All groups share one centre, and each spreads out both ways along 12 directions, with some noise.
In the rows, zero is written as 128.
Some rows, each with its group after it:
[138 133 129 172 127 131 175  97 125 112 166 116 121 131 104  74 140 118]
N
[108 185 113 128 144  74 147 167 111 162  84 119 138 128 147 125 128  88]
K
[137 151 125 137 102 135 160 114 117 112 122 158 103 118 132 139 150 151]
N
[ 91 129 159 108 142  71 175 218 120 167  98 156 125  68 144 153  98 165]
Z
[126  83  80 112 178 114  92 125 132 125  99 132 120 100 125 170 180 108]
L
[130 127 133 133  95 128 142 123 140 165 141 158 150 139 139 137 110 125]
K
[127 139 123 121 129 113 136 123 127 139 141 112 133 107 123 132 131 142]
T
[105 203 137  97  99 107 105 111 105 151 117 241 174 138  93 143 108  74]
K
[120 161 145 122 191 145 119 140 145 112  88 160 150 159 113 140 102 151]
T
[133 118  81 126 101 111 119 159 151 155 100 104 167 121 163 159 104 126]
Z
[131 136 108 112 120 100 143 159 140 136 109 120 130 111 118 122 118 109]
Z
[125 135 136 110 161 155 107 130  97 105 136 118 154 117 143 127 130 130]
K
[113 153  91 118 102 112 143 124 178 169 146 128 168 149 120 170  86 159]
T
[143 125 148 118 134  90 180 149 142 122 132 163 125 132 102 129 107 142]
Z
[126 101 143  84 133 148 116 124 105 149 129  54 131 110 108 128 141 126]
N
[148 171 123 102 113  74  59 121  74  88 167  71 132 111 134 110 131 112]
T
[152 115 108  90 109 177 199 134 150 163 157 151 138 172  95 196 127 103]
L
[127 122 126 115 128 123 115 116 135 141 130 100 119 139 143 111 134 109]
N
[ 60  89 177 135 178 155 135 142 132 192 112 153 146 125 119 103 118  96]
N
[123 191  95 119 131 169 132 110 113 145 123 115 142 163 147 139 146  85]
T
[121 140 112 105 140 131 128 113 125 152 134 106 136 123 120 138 147 111]
L
[144 113 119 122 114  95 130  93 118 114 151 124 144 155 126 140 129 124]
N
[134 131 114 104 136 137 149 116  88 137 109 108 135 114 155 148 167 115]
T
[148 148 107  74  86 102  72  92 128 175 112 137 155 175 139 137 133  43]
Z
[126 143 110 120 114 145 139 142 155 156 176 122 133 126 118 134 110 118]
L
[142 136 150  86 141 116 145 131 131 136 111 171 143  88 109 154 123 184]
K
[131 136 104  87 106  94  93 111 140 115 135 134 136 139 144 159 119 139]
K
[114 129 140 134 118 118 130 152 145 121 121 110 128 130 152 129  92 179]
L
[ 96 107 147 113 169 116 153  68 117 123 118 130 175 106 173  79 137 159]
T
[157 178  97 163 150 155 115 110 145 125 131 142 147 147 169 121 136 134]
K
[142 145 133 145 123 126 161 141 151 128 148 153 135 134 117 131 101 160]
Z
[144 138 174 137 125 160 130  80 131 152 132 103 118 194 164 103 128 145]
L
[138 172 131 130 116 110 163 138  96 141 152 151 134 130 134 142 132 113]
N
[150 123 127  98  82 153 148  98 139 153 152 136 145 114 130 168 126 184]
K
[117  58 131 114 128 124 134 120 160 126 144 111 124 138 104 128 115 133]
T
[153 146 135 111 125 105 117 139 115 140 119 125 123 128 162 130 135 120]
N
[147 117 141  82 156  78 180 140 143  82 100 143 150 135 120 100  96 142]
L
[142 113 106 103  87 131 141  96 133 113 127  66 108 114 121 139 146 167]
N
[114 123 153  99 140  87 165 159 150 147 138 150 117 156 156 141 100 138]
Z
[103 140 135  87 113 141 166 131 136 143 137 121 129 120  94 107 116 108]
K
[108 135 153 165  95  63 117 149 121 129 121 119 138  74 122  96  91 180]
L
[163 193  94 123  43 124 144  98 127 123 119 139  99 111 128 137 149 143]
T
[ 96 146 114 131  65 168 157 175 113 137 144 136 114 141 116 172 105 101]
L
[119 146 130 103 103  97 168 159 139 142 130 123 133 133 137 125  91 128]
L
[135 179 118 112 103 120 161  98 147 115 125 147 121 119 104 149 123 187]
Z
[111 150 116 125  91  54 162 168 137 157 182 133 117 144 113 144 101  90]
N
[143 125 137 119 157 118 143  95 116 129  56 149 118 152 149 138 170 127]
L
[ 82  96 126 101 108 136 136 106 109 123 166  67 145 114 113 122 123 133]
N
[125 135 132 109 124  89 124 165 138 129 128 131 137 108 118 115  98 118]
Z
[132 143 150  89 129 109  81 166  98 120 126 122 115 131 121 157 121 113]
T
[127 100 133 118 148 160 109  81  78 116 140  96 129 148 118 114 175  72]
Z
[117 104 104  87 104 156 140 113 146 105 109 123 121 149 139 147 126 127]
T
[138 168 167 145 116 122 155 112 135 162 120 158 123 151 146  88 122 128]
L
[119 201 108  79 119 121 123 181 124 171 109 132 140 118 134 135 109  70]
Z
[145 128 128 121 128 120 133 121 151 123 149 102 124 141 118 137 114 166]
Z
[136 111 155 158 153 142 120 119 103 119 133 109  92 116 116 101 164 121]
K
[135 122 122 171 121 110 129 105 159 159 178 114 144 161  95  87 112  89]
T
[135 109 155 164 122 129 172 126  93 133  82 144 108 103  81 147 159 150]
K
[137 154 152 111 179  98 140 164  67  77 129 211 164 130 129 171 115 125]
N
[144 115 119 122 174 143 124 123 135 148 122 178 132 120 117 146 157 102]
L
[123 106 163 131 175 146 168 135 103 150 110 144 148 117 101 136 136 132]
N
[129 141 121 156 123  76 157 150 158 135 159 145 102 151 112 106 113  91]
N
[134 143 139  72 135 108 135 131 167 180 141 170 148 126 144 139 106 138]
K
[138 111 141 117 161 124 122 112 127  99  93 131 129 144 143 121 135 147]
L
[ 95 138 124 156 127 121 104 156 123  96 120 139  78 121 137 120 134 117]
K
[134 130 109 130 112 114 146  58 113 117 133 131 189 117 143 112 135 151]
T
[140 121 116 112 128 112  91 116 162 106 120 131 144 150 124 106 104 115]
Z
[157  81 144  99  95 147 166  72 140 146 139 134 146 130  83 152 133 165]
K
[145  86 126 173 150 157 129 100 149  95 109 145 154 129 120 137 125 193]
Z
[121 127 139 115 139 135 108 122 131 137 157 114 125 138 102 129 124 118]
T

New rows. What belongs after each?
[101 131 113 116 112 115 128 126 151 146 111 126  76 160 133 145 146 100]
K
[112 148 146 148 136 120 203 214 107 161 143 171 153  90 139 158  90 150]
Z
[146 165 135 126 107 107 126 157 146 180 125 150 114 145 107 174 115 130]
T
[117 161 104  75  76 126 136 133 160 165 140 160 152 127 167 187  96 165]
K
[126 165 117 120  69  91 126 105 122 183 169 113 143 109 112 122 127 104]
L
[132 184  95 106  94 131 116 146 175 101 119  81  61 169 139 116 116 120]
T
[108 148 131 155 129 164 111 105  98  64 116  99 130 116  97  96 129 154]
L
[ 57 135 124  95 125 120 153 150 109 141 165  93 151 121 147 130 103 115]
N
[105 204 133 118  67 107 148 145 127 178 163 125 159 104 128 122  81 146]
L
[186 140 101 167 129  75 164  93 161 124 123 171 165 172 128 137 118 140]
N
[121 128 139 119 121 128 137  92 128 131 143 132 122 148 138 136 136 148]
Z
[133 172 103 104  90 119 132 142  96 150 141 105 144  97 109 136 132  91]
Z
[122 142 201 143 126 136 143 150 117 167 135 173 140 139 139 110  91 142]
L
[ 72 157 107 100 126  94 148 158 119 115 173 105 159 128 157 126  85 112]
N
[131 118 106 162 120  97 138 121 136 101  67 144  93 120 130 120 157 127]
L
[143 154  83 112 130 167  72 146 153 150 117 101 191 159 169 172  88 130]
Z
[129 153 110 113 100 125 136  91 144 146 143 102 102 157 134 112 147 103]
Z
[113 127 112 123 106  90 109 130 132 125 126 112 109 144 139 131 128 106]
K
[ 99 167 123  49  82 138 100 112 138 124 161 163 113 115 121 155 115 138]
K
[156  92 125 146 136 101 102  91 141  96 101 143 140 114 121 133 133 185]
L
[129 120 186 142 126 154 147 115  77 201 185 109 137 132 149 190 145 185]
Z
[131 117  85 125 100 120 136 145 158  99 118 150 130 119 128 170 107 157]
L
[117 155 131 143 109 133  59  98 131 108 164  90 150 113 154 103 102 183]
L
[124  91 151 155 145  77 106 122 112 129  97 140  91 155 110 130 162  86]
K
[119 164 119 102  89 109 104 142 124 130 132 160 103 127 147 147 125 113]
N
[103 150 110 131 142 160 142 134 108 102 131 124 137 113 133 120 134 118]
Z
[ 71 101 102  50 105 145 144 117  96 115 120 128 179 105 198 145 123 118]
T
[147 133 150 124 108  90 155 129 128 120  80 165 111  96 145 119 133 173]
T
[ 78 136 133 103 161 108 129 173 171 150 158 102 118 104 128 122  90 157]
T
[158 130 162 120 134  81 137  94 119 119 119 168 155 124 108  85 122 131]
L
[135 181 102 126 159  54 128 190 102 139 126  89 169  91 148 156 109 142]
T
[150  76 143 127 131 116 193 136 121 173 139 149 142 105  38 157 141 106]
L
[ 91 168 133 135 141 130 178 170 140 184 114  96 117  99 124 121 118 144]
L
[139 129 122 137 121 123 137 123 151 114 122 151 155 120 125 152 100 192]
Z
[116 123 130 118 124 106 113 124 134 134 113 122 127 117 136 126 126 142]
Z
[ 88 186 121  89  89 113  80 177 145 157 188 127 125 136 118 146  73 102]
T
[113 142 114  89  84 130 110 195 143 140 159  94  57 117 114 149 120  93]
T
[112 187 141 116  86 109 107 105 149 151 151 173 133 133 150 135 100 170]
Z
[127 124 125 135 109 143 133 136 115 110 140 141 117 110 109 107 133  96]
T
[179 113 102 135 105  93  83  72 165 121 132 190 125 158 170 127 147 116]
L
[142 119 122 144  89  60 137  94 112 171  93 149 155 172 106 157 135  84]
K
[158 112 136 115 124  90 169 169 101 128 142 143 157 108  86 142 112 103]
Z
[121 140 167 126  93  49 174 140 115 132 112 108 138 104 104  78  92 147]
L
[127 127 156 127 112 100 110 122 111 107 116 145 139 132 144 116 106 146]
L
[116 139  73  84 164 128 139 152 142 135 124 142 133 104 118 159 145  89]
L
[110 143 104  80  87 135 122 161 162 118 123 122 102 136 132 163 100 138]
T
[124 132  97 145 111 132 147 122 132  59 110 115  94 135 104  94 139  97]
L
[150 110 129 124 128 124 131 102 146 131 109 144 138 151 119 139 131 135]
Z
[143 126 104  57  49  94 149 134 123 136 180 142 166 157 124 183  90  94]
L
[144 112 150  99 166 126 168 137 141 106 134 134 147 136 102 106 103 133]
L
[139 101 132 117 107 120 134 128 125 139 132 136 141 136 121 165 121 136]
L
[141 127 134  99 108  69  70 185 148 120 130 156  92 119 100 133 102  95]
N
[134 142 117 108  76  49 116 142 110 153 149 135 179  92 139 159  95 148]
T
[143 173  83 143  97 138 162 141 161 148  87 162 161 104 128 172 106 180]
Z
[124 115 174 113 120  62 197 146 115 169 160  84 158  86  52  83  94 137]
L
[104 120 162  85 106  92 113 167 131 167 128 146 117 126 152 146 102 122]
T
[126 131 139  89 121 155  92  80  55 142 166 100 149 152 130 144 167  69]
Z
[124 114 131 124  98 131 134 141 125 158 143 137 125 141 131 160 125 107]
L
[106 145 126 118 162 142 116 148 100  96 134 115 131 117 135  91 130  92]
T
[118 167 158 118 150 117 110 140  94 144 130 163 156 114 130 126 115 121]
T
[127 139 124 128  99 105 133 119 119 114 154 136 157 110 108 121 106 138]
N
[141 103 131 137  93  94 136 166  90 165 151  92 168  76 123 170 111 161]
Z
[116  90 132 171 141 109 163 133 112  96  95  86 109 133  68  89 140  95]
K
[ 86 150 124 141 141 121 119 161 122 102 123  89 135  73 111  97 104 162]
L
